All groups share one centre, and each spreads out both ways along 6 directions, with some noise.
Known rows, each followed by its group:
[-29  -9 -16 -53  10 -11  50 -27 -11 -44 -17   0  55   7   1] : (4)
[ -9  30  19 -37 -20   7  31 -35   2 -29 -14  -9  50  -1 -12] : (4)
[ 17   1   6  42 -29  -9   7   4  25  59 -39   9  36 -11 -57] : (2)
[  6  20  -6   1 -34  19   1  53  17 -18  10  14   4   3  47] : (0)
[ -1 -25  -8  -7  32  -6 -21 -62  -8  21  -9   7 -24 -15 -37] : (0)
[-28 -15 -30 -63  25  19  14 -16 -16  -5  14  13   7   2   5] : (2)
[ -3 -12 -21  -3  14   3 -11   9   4  -4   5  18 -16  -7  18] : (1)
[-29  30  18 -11 -20   1  18   1   9 -21   2   9  40 -28  -4] : (3)
[  8 -11  -7 -16   4   8 -12 -24   5 -23  -7   7 -11  -7   0] : (1)
[ 29 -22 -19  -4  16  19 -26 -34   6  19 -16 -13 -21  12  -3] : (3)
[-11   2  -9  -6  -1  62  18   0   3  12   9 -52  39  23  60] : (2)
[  5  -6 -18  26  14  -1 -40  37  36   6 -14  12 -13  -9  17] : (0)
[  4 -14 -16   5  18  -3 -23 -12   4  20  -6  17 -19 -14 -12] : (1)
[-10 -15  -7 -36   3  20 -11 -28   4   9  -8  18   0  -9 -45] : (4)
[ -2 -14 -16  17  32  -4 -35   0  38   8 -32  -8  14  -9 -17] : (0)
[ 14  27  13   2 -17  16 -21  -4  11 -10  10   8 -21 -14  11] : (1)
[-12 -31 -27 -11  10  11  21   7   2   0 -14  -9  34  13  17] : (2)
[ 10  26  14 -15 -12  15 -16 -25   9 -16   5   0  -8 -14   0] : (2)
[-21   6  12  -9  35  15   3 -63   7   5 -14 -49  39  -5  -4] : (1)
[-14   0 -20 -39 -13  -8  14  26   6 -25  -4  37  18  -1  -6] : (0)
[ -4  11 -10  -7 -20  -6   7  28   4  26   2  48  -1 -19 -32] : (3)
[ -5 -17 -24   4   1   0   6   9   5  49 -15  22  16  -3 -31] : (2)
[-24 -10 -39 -29  -8  -9  24  64  16 -10 -18  38  40   5  -4] : (0)
[ 35  -4   1   4 -37  27 -15 -10  16 -18 -10  -2  -3   3   9] : (1)
[-19 -26 -38  -1  -2   7  30  41  14  38 -26   6  58  12 -15] : (0)
[ 10 -25 -14   1   9  46 -56  -1  17  -7  16  -3 -47  -5  29] : (4)
[  8  10   5   2 -29  -6  10   9  15   0 -22  16  29  -6 -21] : (2)
[-13 -32 -28 -29  33 -13  -2 -26  -9 -25  -7  15  -7  -5   2] : (4)
[-18 -33 -14  -6  43  -3  -9 -40   2 -18 -11 -11   9 -11   8] : (3)
[-20 -11 -15 -14  -6  40  39   3   4  12  -7 -37  64  26  28] : (2)
[ -8 -19  -6 -19  12  10  22 -59 -15  38 -19  -8  27  -3 -48] : (0)
[  3  -3   0   2  -1  17  -1 -21  11  11 -16 -20  23   0   1] : (4)
[ -5 -36 -30   4  31  -3 -18 -12   5  21  -9  11 -10  -8  -6] : (3)
[-19  15   3  -8  14  11  11 -13   5  14  -1 -14  30  -5   2] : (1)
[  2  24  24 -44 -23  19  19 -47 -14 -38  14   2   4  -7   4] : (0)
[-13  -5  -3  -9   2  10  11  -7   5 -20  -6 -15  26  -3  25] : (3)
[ 15  13   9  16  18 -18 -31 -46   6  23 -11  13 -25 -28 -38] : (4)
[-21  21  -3 -34 -40   1  39  39  -1  -4   5  44  37 -10 -16] : (3)
[-22  -5 -10 -30  -3 -13  56 -17  -6   2 -26  -2  69   8 -22] : (4)
[ 20   3  15  28  18  14 -44 -59  20  25 -12 -29 -15 -18 -15] : (1)
[  7  14 -11  -3 -26  14  -1  35   5  10  15  29 -12  -9  17] : (2)
[ 17 -35 -26   5  25   5 -30 -18   1  21  -8   6 -37   3  -5] : (3)
[  7  24  13  -4  -9   6   0 -25   9 -14  -5 -12  12 -11  10] : (4)
[ 31 -49 -45   4  27  18 -20 -22   1  70 -32  -5 -19  21 -31] : (3)
[-14 -13 -27  -4  12  13  11  24   4  -9   6 -10  18   7  51] : (1)

New rows, each followed by its group:
[-16  16  -1 -39   0  44   5 -14  -5  -6  20 -19   9   6  35] : (2)
[  1 -13  -4 -26 -21  26  38 -36 -33   6  20  -3   5   9  21] : (0)
[ -5 -26 -32  24  22   4 -25  41  35  -3 -21  -9  13   5  37] : (0)
[  6   0  -1  26 -16  15   6   0  17  51 -24 -16  39  -1 -25] : (2)
[ -6   4 -11  -9 -13  46  11  21   5  -4  15 -25  20  16  67] : (2)
[ -4   4   1 -39   7  -4  -7 -48  -9 -21   3  24 -15 -18 -27] : (0)
[-10 -24 -13 -34   9   3  20 -41  -2 -13 -27  -3  30   3 -26] : (1)
[ -7 -18  -3 -60   3  11  32 -81 -49 -26  18  18 -20  -9 -18] : (0)
[  4 -23 -19  19  33 -13 -18 -21   3   5 -11  -5 -16  -5  18] : (4)
[ -5 -58 -52 -13  13  -5   2  28  -5   7 -10  43 -13   2  -2] : (1)
[-23 -24  -4  45  45  -4 -25 -24  17  17  -7 -16   8 -28  11] : (3)
[ -2 -10 -19 -20 -18   5  18   3   3  25 -16  24  23   0 -37] : (1)
[ 14  22  27  21 -24   1  -2 -28  22  22 -29  -4  32 -17 -46] : (2)
[ -1 -12 -12 -14 -10  41 -13  11  11  13   3   4   4   3   1] : (4)
[-19 -14 -22 -34  16  34   7  -9  -4 -26  13 -18   4  14  53] : (2)
[  5 -17 -15   5  12   0 -17 -21  -6  33   5  24 -34 -15 -21] : (0)
[ 15   7  12 -17  12  12 -29 -63  -7 -38  18  -4 -49 -22  21] : (0)
[ 10 -16 -11   7   0  43 -42  10  17  -1  10  -5 -31   0  32] : (4)
[ 15  28   6   2 -41  27 -18  36  16  13  14  27 -15 -13   5] : (4)
[  7 -14  -2  -6  16 -31 -19 -42   6   0 -24  34 -15 -27 -63] : (2)
[-16  15 -13 -34  -5 -19   3  12  -6  11   7  64 -13 -24 -47] : (1)
[-25 -44 -30  30  33   7   4   7   8  33 -14 -16  27   0  22] : (3)
[ -1   0   9 -44 -14  25  39 -70 -33 -19  12  -8  13   5  -3] : (0)
[  1 -10 -23  27  -9  12  -2  42  21  48 -15   5  21   2   1] : (0)
[  3 -15 -16 -10 -24  22  28   7 -20  21  17  13  -1   5  21] : (0)
[ 11   2 -16  -6 -28  18  16  32   8  35  -9  18  19  10 -10] : (3)
[  5  -4   6   4  29  -1 -37 -55  17   4 -21 -12  -6 -18 -27] : (0)
[ -3  34   3  -1 -24   3  -1  23   6  34   6  30   4 -19 -20] : (1)
[-12 -15  -7  21  24  28   6 -19  11  17 -16 -58  46  15  40] : (1)
[-29 -32 -34 -35  22 -18  16  -1  -9  -9  -9  40  11 -13 -20] : (3)
[ -9 -12 -29 -14  12  22  -3  15  -2  15  13  13 -13   4  26] : (2)
[ 11   8  -7 -25 -21  23   7   1   7 -21  -2  -6  12  13  23] : (3)
[ -5 -26 -15 -16  15  24 -13 -27   9  23 -13  -3  10  -1 -28] : (4)
[  0 -16 -15  -7  22   3 -31  -6  11 -38   1   3 -25  -6  34] : (0)
[-30  -4 -27  -5  41 -22 -13  15  -3  32  15  34 -16 -22  -4] : (1)
[ -7  -8 -18  -4   6  42  -4   4   5   3  16 -28   2  14  63] : (2)
[-13  28  17  -2  16  11  -4 -34   6   4   3 -27  16 -12  10] : (1)
[  1  -3  -3 -13  -9  -1   3  -6   7 -48  -8   7   8  -2  20] : (2)
[ -3  40  19 -29 -16  -1  -6 -12   2 -24  14  22  -8 -22  -7] : (1)
[ 18 -24 -17 -23 -14   3 -12  -8   3 -26 -10  36 -26  -6 -12] : (1)
[ 12 -17  -2   6  24   9 -24 -70 -17  21   7  -4 -41 -16  -9] : (0)
[ 16 -11 -25  48   8 -16 -15  27  11  45  -7  17 -21  -8  19] : (4)
[ -2 -30 -30   3  11  11  -1  11  -2  12   2   8  -5   3  27] : (0)
[-29 -43 -53 -12  36 -15   3  42  22   8 -38  20  33   9 -13] : (0)
[-25 -11 -23 -59  14  16  19 -17 -13 -43   8   1  13   9  25] : (2)
[  3   1 -10  -7  16 -11 -33 -11   1  -6  14  34 -40 -23  -2] : (1)
[  4 -38 -46  45  38 -30 -15  25   2  35  -7  23 -28  -4  31] : (4)
[ -8  11  18 -15 -19  38  20 -43  15  42 -30 -34  69   2 -54] : (4)
